The groups are shells around one centre, one inside the other: the same stretched ball of 5 dimensions in 7 sizes.
Some rows, each with its group after it:
[ 1.20 -2.38  0.67 -1.60 -0.18  0.37 -0.31  0.79 -1.23 -2.50 -0.41  0.96
  0.46 -2.66 -1.89 -1.20  1.86  0.15]	gumut
[ 0.58  0.24  0.78 -0.12 -0.46  0.21 -0.92 -0.84 -1.00 -0.13  1.50  1.16
 -0.49 -1.24 -0.76 -0.61  1.18  0.13]	dened
[ 0.99  1.03 -0.12 -0.05  0.40  0.36  0.29 -0.90 -0.36 -0.15  0.08  0.37
 -0.13 -0.19  0.21  0.76  0.22 -0.18]	Vone
[-1.50 -0.72  2.64 -1.22 -0.81 -1.28 -2.22  1.44  0.03 -0.68 -0.26  2.45
  1.30 -5.46 -1.49  2.49  0.97 -2.07]	gumut
[-1.33  2.29  2.21  0.11 -2.66 -1.97  0.00  1.80  0.74  2.57  1.51  0.35
  0.80 -1.25  1.21  3.76 -2.36 -1.95]	dened
[-1.01  1.14  2.11 -0.01 -1.65 -1.11 -1.43  0.41 -0.18  1.27  1.79  1.50
  0.18 -2.44 -0.24  1.71 -0.08 -1.21]	sofu
[-2.62  1.33  3.52 -0.69 -2.93 -2.59 -1.24  2.89  0.68  1.83  1.21  1.50
  1.40 -4.43 -0.12  4.57 -1.60 -2.86]	veba
[-1.31  3.04  1.79  0.99 -1.25 -1.98 -0.99  0.35  1.94  3.23  0.13  0.99
  1.30 -0.69  2.56  5.09 -2.46 -2.57]	gumut
[ 0.72  2.48  0.27  1.59 -0.72 -0.92 -0.23 -1.03  1.64  3.05  0.21  0.14
  0.69  2.50  3.39  2.60 -2.17 -1.02]	Dogu
[-1.77  1.45  2.35 -0.60 -1.13 -1.44 -1.16  1.19  0.23  0.75  0.54  1.61
  0.81 -4.05 -0.52  3.71 -0.42 -2.21]	sofu
[ 2.87 -1.05 -1.27 -1.07  0.63  1.87  1.68 -0.93 -2.29 -2.61  0.60 -0.53
 -1.14  0.49 -1.64 -3.09  1.87  1.85]	veba
[-0.22  1.42  1.43  0.98 -1.15 -1.21 -1.61 -0.48  1.11  2.33  0.74  1.29
  0.76 -0.12  1.84  2.16 -0.95 -1.30]	Dogu
[-2.07  4.01  2.38  0.90 -2.42 -2.38 -0.40  1.13  1.49  3.96  1.58  0.59
  0.84 -0.97  2.22  5.49 -3.15 -2.67]	Dogu
[ 0.86  3.00  0.13  1.81 -1.04 -0.63  0.02 -1.48  1.04  3.37  1.42 -0.10
 -0.06  3.12  3.16  1.72 -2.04 -0.45]	Dogu
[ 0.48  0.86  0.71  0.35 -0.29  0.15 -1.20 -1.38 -0.68  0.48  1.56  1.30
 -0.53 -0.78 -0.22 -0.23  0.96 -0.01]	veba
[-1.43  0.92  2.63 -0.20 -2.31 -2.03 -1.20  1.83  0.82  1.78  0.83  1.26
  1.28 -2.62  0.62  3.35 -1.33 -2.13]	sofu
[ 0.17 -0.93  1.15 -0.92 -0.08 -0.61 -0.90  0.84  0.33 -0.90 -1.28  1.31
  1.34 -2.72 -0.27  1.72  0.45 -1.28]	Rofi
[-0.97  2.27  2.05  0.24 -2.96 -1.54  0.12  1.33 -0.03  2.56  2.72  0.19
  0.02 -0.68  0.73  2.28 -1.86 -1.16]	gumut
[ 0.12 -0.65  1.06 -0.80  0.39  0.15 -1.58 -0.49 -0.81 -1.35  0.04  1.94
  0.19 -3.36 -1.55  0.20  1.95 -0.54]	dened
[ 0.07  1.82  0.89  1.05 -0.53 -0.97 -1.10 -0.80  1.26  2.20  0.15  0.98
  0.77  0.36  2.16  2.59 -1.15 -1.31]	dened
[ 0.02  2.07  1.19  0.22 -2.70 -0.81  0.95  0.82 -0.66  2.04  3.01 -0.44
 -0.57  0.57  0.55  0.81 -1.55 -0.20]	Rofi
[ 1.57 -0.81 -0.40 -0.51  1.89  1.31 -1.10 -2.07 -1.07 -2.17 -0.69  1.58
 -0.30 -1.73 -1.31 -1.14  2.69  0.42]	Rofi
[ 2.16  2.21 -0.91  0.90 -1.11  0.39  2.18 -0.92 -0.39  1.73  1.81 -1.51
 -0.86  3.99  1.97 -0.34 -1.66  0.91]	Rofi
[ 1.17 -0.03 -0.15 -0.17  1.43  0.75 -0.97 -1.73 -0.42 -1.15 -0.66  1.38
  0.01 -1.26 -0.42  0.06  1.65 -0.10]	sofu
[-1.55  1.09  2.75 -0.19 -2.62 -2.02 -1.15  1.86  0.55  1.92  1.43  1.22
  1.01 -2.65  0.40  3.10 -1.30 -2.00]	veba
[-0.52 -0.36  1.83 -0.43 -0.61 -0.86 -1.97  0.33  0.17  0.00  0.04  1.99
  0.92 -3.16 -0.45  1.52  0.74 -1.34]	Vone
[ 4.01  0.64 -2.35  0.65  0.48  2.15  2.22 -2.68 -1.69 -0.39  1.59 -1.45
 -1.81  4.76  0.76 -3.73  0.62  2.68]	gumut
[ 2.40  2.40 -1.30  1.69  0.21  0.74  0.83 -2.72  0.14  1.96  1.14 -0.60
 -0.84  4.34  2.59 -0.41 -0.90  0.88]	Rofi
[ 0.76  0.20  0.49 -0.92 -0.94  0.00  1.11  0.89 -0.97 -0.64  0.72 -0.16
 -0.05 -0.99 -0.70  0.36 -0.08 -0.10]	dened
[-0.01 -0.53  1.29 -0.32  0.21 -0.56 -1.96 -0.20  0.48 -0.34 -0.88  1.99
  1.11 -2.66 -0.05  1.55  0.89 -1.28]	sofu
[ 1.07  2.42 -0.08  1.40 -0.55 -0.35  0.14 -1.39  0.84  2.46  0.82 -0.05
  0.03  2.57  2.63  1.48 -1.54 -0.37]	Vone
[ 0.51 -1.08  1.10 -1.74 -1.42  0.26  0.61  1.37 -2.21 -1.86  1.73  0.37
 -0.53 -2.84 -2.66 -1.31  1.36  0.40]	gumut
[-0.77  1.03  1.76  0.37 -0.69 -1.45 -1.78  0.20  1.37  1.57 -0.39  1.67
  1.37 -1.82  1.34  3.35 -0.79 -2.03]	Vone
[ 3.28 -1.60 -1.19 -0.63  0.25  2.00  0.91 -1.56 -2.49 -2.24  1.44 -0.20
 -1.46  1.24 -1.53 -4.61  2.41  2.46]	veba
[-0.39  2.38  1.01  0.35 -1.05 -1.22  0.33  0.58  1.01  1.96  0.16  0.17
  0.81 -0.22  1.72  3.70 -2.04 -1.67]	Rofi
[-0.99 -0.22  2.31 -0.81 -1.60 -1.47 -1.21  1.77  0.31  0.30  0.18  1.45
  1.26 -3.42 -0.36  2.43 -0.26 -1.77]	Vone
[ 2.10  1.86 -0.82  1.15 -0.58  0.24  1.26 -1.33  0.24  1.80  0.97 -0.88
 -0.35  3.75  2.42  0.07 -1.43  0.54]	sofu
[ 2.61  0.54 -0.97  0.00 -0.98  0.74  2.39 -0.24 -1.00  0.13  1.27 -1.51
 -0.71  3.03  0.82 -1.49 -0.75  1.30]	veba
[ 1.20  0.05  0.33  0.13 -0.34  0.40 -0.72 -1.17 -0.84 -0.03  1.29  0.88
 -0.48 -0.13 -0.23 -1.12  1.06  0.46]	dened
[ 1.74 -0.92 -0.12 -0.31  0.26  0.12  0.01 -0.18  0.28 -0.70 -1.23  0.38
  0.89  0.21  0.74  0.19  0.22 -0.17]	Dogu
[-1.04  0.80  1.62 -0.59  0.18 -0.78 -1.50  0.21  0.28 -0.20 -0.55  1.92
  0.89 -3.90 -0.59  3.09  0.47 -1.90]	Dogu
[-0.87  0.38  1.85 -0.92 -0.91 -0.51 -1.06  0.60 -0.97 -0.44  1.27  1.57
 -0.01 -3.84 -1.69  1.18  0.96 -0.98]	Vone

New rows, each followed by its group:
[-0.38  2.26  1.55  0.85 -2.49 -1.71  0.00  0.89  1.11  3.20  1.47  0.04
  0.73  0.87  2.36  2.90 -2.59 -1.39]	Rofi
[ 2.52 -0.83 -0.85  0.21  1.08  1.05 -0.43 -1.95 -0.34 -0.93 -0.59  0.65
 -0.02  1.12  0.48 -1.58  1.37  0.81]	dened
[ 1.47 -0.74  0.36 -0.49 -1.10 -0.02  0.50  0.51 -0.56 -0.33  0.56 -0.02
  0.24  0.21  0.07 -0.70  0.05  0.28]	Vone
[ 3.37 -0.52 -1.49  0.22  0.19  1.14  1.49 -1.24 -0.54 -0.50 -0.03 -0.92
 -0.29  3.37  1.19 -2.14  0.10  1.48]	gumut
[ 1.32 -1.10  0.50 -0.43 -0.39  0.35 -0.76 -0.49 -0.90 -0.85  0.70  0.99
 -0.07 -0.87 -0.71 -1.42  1.41  0.42]	sofu
[ 3.46 -1.24 -1.72  0.15  1.81  1.63  0.18 -2.40 -0.42 -1.60 -1.31  0.20
 -0.07  2.10  0.66 -2.25  1.58  1.32]	Rofi
[-1.06  3.58  1.53  1.06 -1.77 -1.86 -0.05  0.50  1.58  3.57  0.91  0.26
  0.84  0.29  2.68  4.72 -2.98 -2.16]	Rofi
[ 0.27  0.54  0.58 -0.29  0.64  0.23 -1.03 -1.03 -0.51 -0.62  0.09  1.48
 -0.03 -2.16 -0.71  0.83  1.23 -0.55]	Vone
[-0.74 -0.45  1.88 -1.26 -0.88 -1.06 -0.73  1.74  0.03 -0.67 -0.51  1.30
  1.23 -3.88 -0.90  2.43  0.12 -1.69]	veba
[ 1.28  0.87  0.05  0.22 -0.88 -0.33  0.93  0.16  0.36  0.96  0.16 -0.43
  0.43  1.45  1.56  1.04 -1.29 -0.29]	Vone
[-0.61  1.92  1.62  0.21 -1.88 -0.78 -0.49  0.12 -0.59  1.63  2.62  0.77
 -0.47 -1.18 -0.08  1.18 -0.47 -0.66]	gumut
[ 4.45 -1.82 -2.51 -0.30  2.20  3.04  0.77 -3.36 -2.38 -3.12  0.13 -0.06
 -1.63  2.24 -1.22 -5.36  3.35  3.01]	gumut
[ 3.33 -0.16 -1.47  0.40  0.05  1.36  1.36 -1.71 -1.02 -0.32  0.89 -0.85
 -0.87  3.47  0.86 -2.79  0.44  1.84]	dened
[ 3.10 -2.01 -1.18 -1.35  0.51  1.67  1.64 -0.34 -1.99 -2.97 -0.13 -0.54
 -0.57  0.39 -1.51 -3.15  1.82  1.73]	gumut
[ 2.58 -0.65 -0.70 -0.40 -0.65  0.80  1.56 -0.16 -1.10 -0.76  0.72 -0.83
 -0.39  1.81  0.11 -1.96  0.19  1.24]	dened
[ 3.02 -0.30 -1.32 -0.15 -0.02  1.06  1.92 -0.69 -0.80 -0.73  0.11 -1.10
 -0.35  2.70  0.73 -1.72 -0.05  1.31]	veba
[-0.64  1.09  1.26  0.07  0.47 -0.86 -1.67 -0.41  1.01  0.54 -1.05  1.86
  1.14 -2.55  0.64  3.37 -0.01 -1.96]	Rofi
[ 4.43 -0.27 -2.69  0.31  1.28  2.35  2.16 -2.66 -1.42 -1.33  0.21 -1.32
 -1.29  4.43  0.71 -3.69  1.00  2.58]	gumut
[-2.43  2.48  3.13 -0.22 -3.09 -2.27 -0.66  2.22  0.26  2.50  2.34  1.01
  0.58 -3.23  0.09  4.14 -1.89 -2.36]	gumut
[ 0.59  1.50  0.41 -0.43 -1.30  0.06  1.46  0.41 -1.19  0.30  1.92 -0.49
 -0.73 -0.13 -0.41  0.37 -0.54  0.12]	gumut
[ 2.05  1.29 -0.68  1.17  0.04  0.61  0.01 -2.25 -0.14  1.22  1.11  0.08
 -0.63  2.75  1.63 -0.85 -0.05  0.76]	Vone
[ 1.80  1.72 -0.48  1.46 -0.39 -0.13  0.23 -1.58  0.93  2.21  0.42 -0.23
  0.16  3.42  2.95  0.71 -1.41  0.02]	Rofi
[ 0.34  1.90  0.70  0.99 -0.96 -1.22 -0.18 -0.07  1.61  2.49 -0.19  0.23
  1.10  1.29  2.83  3.04 -2.14 -1.40]	Rofi
[ 3.11 -1.47 -0.98 -1.03 -0.67  1.64  1.99 -0.29 -2.60 -2.09  1.74 -0.98
 -1.34  1.35 -1.55 -4.17  1.49  2.34]	gumut
[-1.43 -0.70  2.62 -1.81 -1.66 -1.40 -0.72  2.76 -0.39 -0.90  0.08  1.43
  1.23 -5.25 -1.79  2.57  0.19 -1.93]	Dogu
[-0.38 -0.60  1.43 -1.31 -0.11 -0.55 -0.77  1.08 -0.22 -1.30 -0.83  1.43
  1.01 -3.92 -1.22  1.95  0.76 -1.39]	Rofi
[-0.21  2.52  1.22  0.78 -2.30 -1.69  0.69  1.10  1.31  3.15  0.98 -0.41
  0.87  1.29  2.69  3.44 -3.09 -1.49]	Dogu
[ 1.22 -0.42  0.50 -0.73 -1.56 -0.28  1.19  1.29 -0.55 -0.20  0.64 -0.47
  0.33  0.12  0.09 -0.06 -0.60  0.05]	veba
[-0.25  0.62  1.44 -1.05 -1.95 -0.56  0.78  1.62 -1.19 -0.08  1.82  0.11
 -0.17 -2.12 -1.20  0.85 -0.30 -0.50]	Vone
[ 3.41 -0.99 -1.74 -0.36  1.43  2.33  0.82 -2.52 -2.13 -2.35  0.57 -0.05
 -1.43  1.44 -1.15 -3.93  2.54  2.27]	dened
[ 2.39 -0.91 -0.37 -0.67 -1.05  1.07  1.29 -0.23 -2.08 -1.17  1.99 -0.56
 -1.11  1.01 -1.09 -3.20  1.07  1.74]	veba
[-1.84  1.91  2.20  0.11 -0.37 -1.71 -1.96  0.44  1.41  1.51 -0.60  2.07
  1.46 -3.51  0.82  4.97 -0.84 -2.86]	Dogu
[-0.66  3.10  1.21  0.92 -1.37 -1.60  0.07  0.39  1.53  3.04  0.42  0.20
  0.92  0.41  2.58  4.35 -2.70 -1.96]	Rofi
[-1.17 -0.18  2.60 -0.63 -1.93 -1.66 -1.59  1.72  0.36  0.71  0.59  1.65
  1.23 -3.43 -0.27  2.34 -0.29 -1.81]	Rofi
[-2.21  1.41  3.18 -0.86 -3.14 -2.01 -0.57  2.66 -0.36  1.43  2.36  1.05
  0.51 -4.03 -0.93  3.13 -1.13 -2.00]	Rofi
[ 1.75 -0.52 -0.42 -0.87  0.34  0.67  1.08 -0.02 -0.81 -1.53 -0.55 -0.13
  0.10 -0.30 -0.47 -0.32  0.58  0.31]	Rofi
[-0.33  1.14  1.18  0.83  0.54 -0.72 -2.61 -1.54  1.15  1.24 -0.48  2.29
  0.88 -1.59  1.19  2.47  0.36 -1.58]	Dogu
[ 1.98 -2.24  0.01 -0.80  0.50  0.91 -0.91 -0.83 -1.13 -2.12 -0.23  1.18
  0.05 -1.17 -1.23 -2.30  2.37  0.79]	Rofi
[ 1.05 -0.67  0.70 -0.94 -1.58 -0.12  0.90  1.21 -1.04 -0.59  1.07 -0.17
  0.04 -0.63 -0.67 -0.61  0.03  0.21]	dened
[ 1.98  1.28 -0.73  0.02 -0.60  1.14  1.70 -1.16 -1.87 -0.08  2.41 -0.80
 -1.62  1.74 -0.39 -1.92  0.34  1.48]	Rofi
[ 3.40  0.62 -1.99  0.90  1.39  1.92  0.69 -3.38 -1.01 -0.37  0.65 -0.27
 -1.29  3.49  0.90 -2.74  1.20  1.92]	sofu
[ 0.69  0.15  0.42 -0.22  0.62  0.79 -1.34 -1.76 -1.35 -0.96  1.11  1.66
 -0.78 -1.94 -1.42 -0.98  2.22  0.31]	Dogu
[ 2.24 -0.34 -0.55 -0.78 -0.79  1.17  1.76 -0.22 -2.16 -1.27  1.85 -0.77
 -1.21  0.84 -1.19 -2.63  0.88  1.61]	dened
[-1.22  0.91  2.29  0.27 -1.09 -1.41 -2.45  0.08  0.69  1.48  0.73  2.20
  0.89 -2.82  0.40  2.57 -0.03 -1.83]	Rofi
[-0.57 -0.52  1.79 -1.90 -1.49 -0.44  0.27  2.07 -1.59 -1.51  1.16  0.76
  0.07 -4.23 -2.55  0.70  0.79 -0.70]	Dogu
[ 1.45  1.98 -0.50  0.66 -0.07  0.75  0.63 -1.85 -0.90  0.79  1.77 -0.09
 -1.16  1.57  0.52 -0.52  0.09  0.71]	veba
[-1.61  0.40  2.86 -1.05 -2.64 -1.49 -0.88  2.18 -0.76  0.50  2.13  1.30
  0.35 -4.13 -1.49  1.82 -0.13 -1.45]	Rofi
[-1.20  1.93  2.21  0.81 -1.90 -2.09 -1.52  0.71  1.67  3.01  0.62  1.26
  1.34 -0.97  2.14  3.94 -1.97 -2.26]	Rofi
[ 0.19  3.14  0.32  1.23 -0.23 -0.37 -0.27 -1.58  0.54  2.32  1.11  0.50
 -0.24  0.99  1.83  2.27 -1.10 -0.78]	Rofi
[-1.65  3.57  2.19  1.26 -2.13 -2.23 -1.05  0.45  1.72  4.05  1.39  0.92
  0.92 -0.41  2.60  4.85 -2.77 -2.44]	gumut
[-1.53  2.59  2.13  0.91 -1.29 -2.05 -1.66  0.32  1.85  3.05  0.24  1.49
  1.35 -1.42  2.17  4.81 -1.96 -2.62]	sofu
[ 1.36  0.67 -0.50  0.06  1.44  0.97 -0.42 -2.06 -0.62 -0.84 -0.21  0.95
 -0.41 -0.44 -0.21 -0.07  1.36  0.18]	Rofi
[ 2.47 -2.02 -0.61 -1.34  0.50  1.68  0.57 -0.73 -2.38 -3.04  0.60  0.30
 -0.90 -0.91 -2.34 -3.45  2.68  1.66]	dened
[ 1.59  1.70 -0.44  1.51  0.22 -0.04 -0.42 -2.08  1.04  1.97  0.03  0.32
  0.23  2.73  2.76  0.96 -0.89 -0.19]	gumut
[-0.33  0.95  1.50 -0.98 -2.24 -0.47  0.87  1.47 -1.56  0.12  2.61  0.03
 -0.61 -2.00 -1.45  0.44 -0.23 -0.24]	Rofi
[ 1.14  0.13 -0.05 -0.01  1.11  0.86 -1.14 -2.03 -0.83 -0.91  0.25  1.44
 -0.46 -1.08 -0.67 -0.66  1.90  0.25]	Vone
[ 4.56 -1.91 -2.50 -0.93  1.17  2.95  2.33 -1.95 -2.94 -3.38  0.72 -1.15
 -1.78  2.50 -1.65 -5.59  2.63  3.29]	Rofi
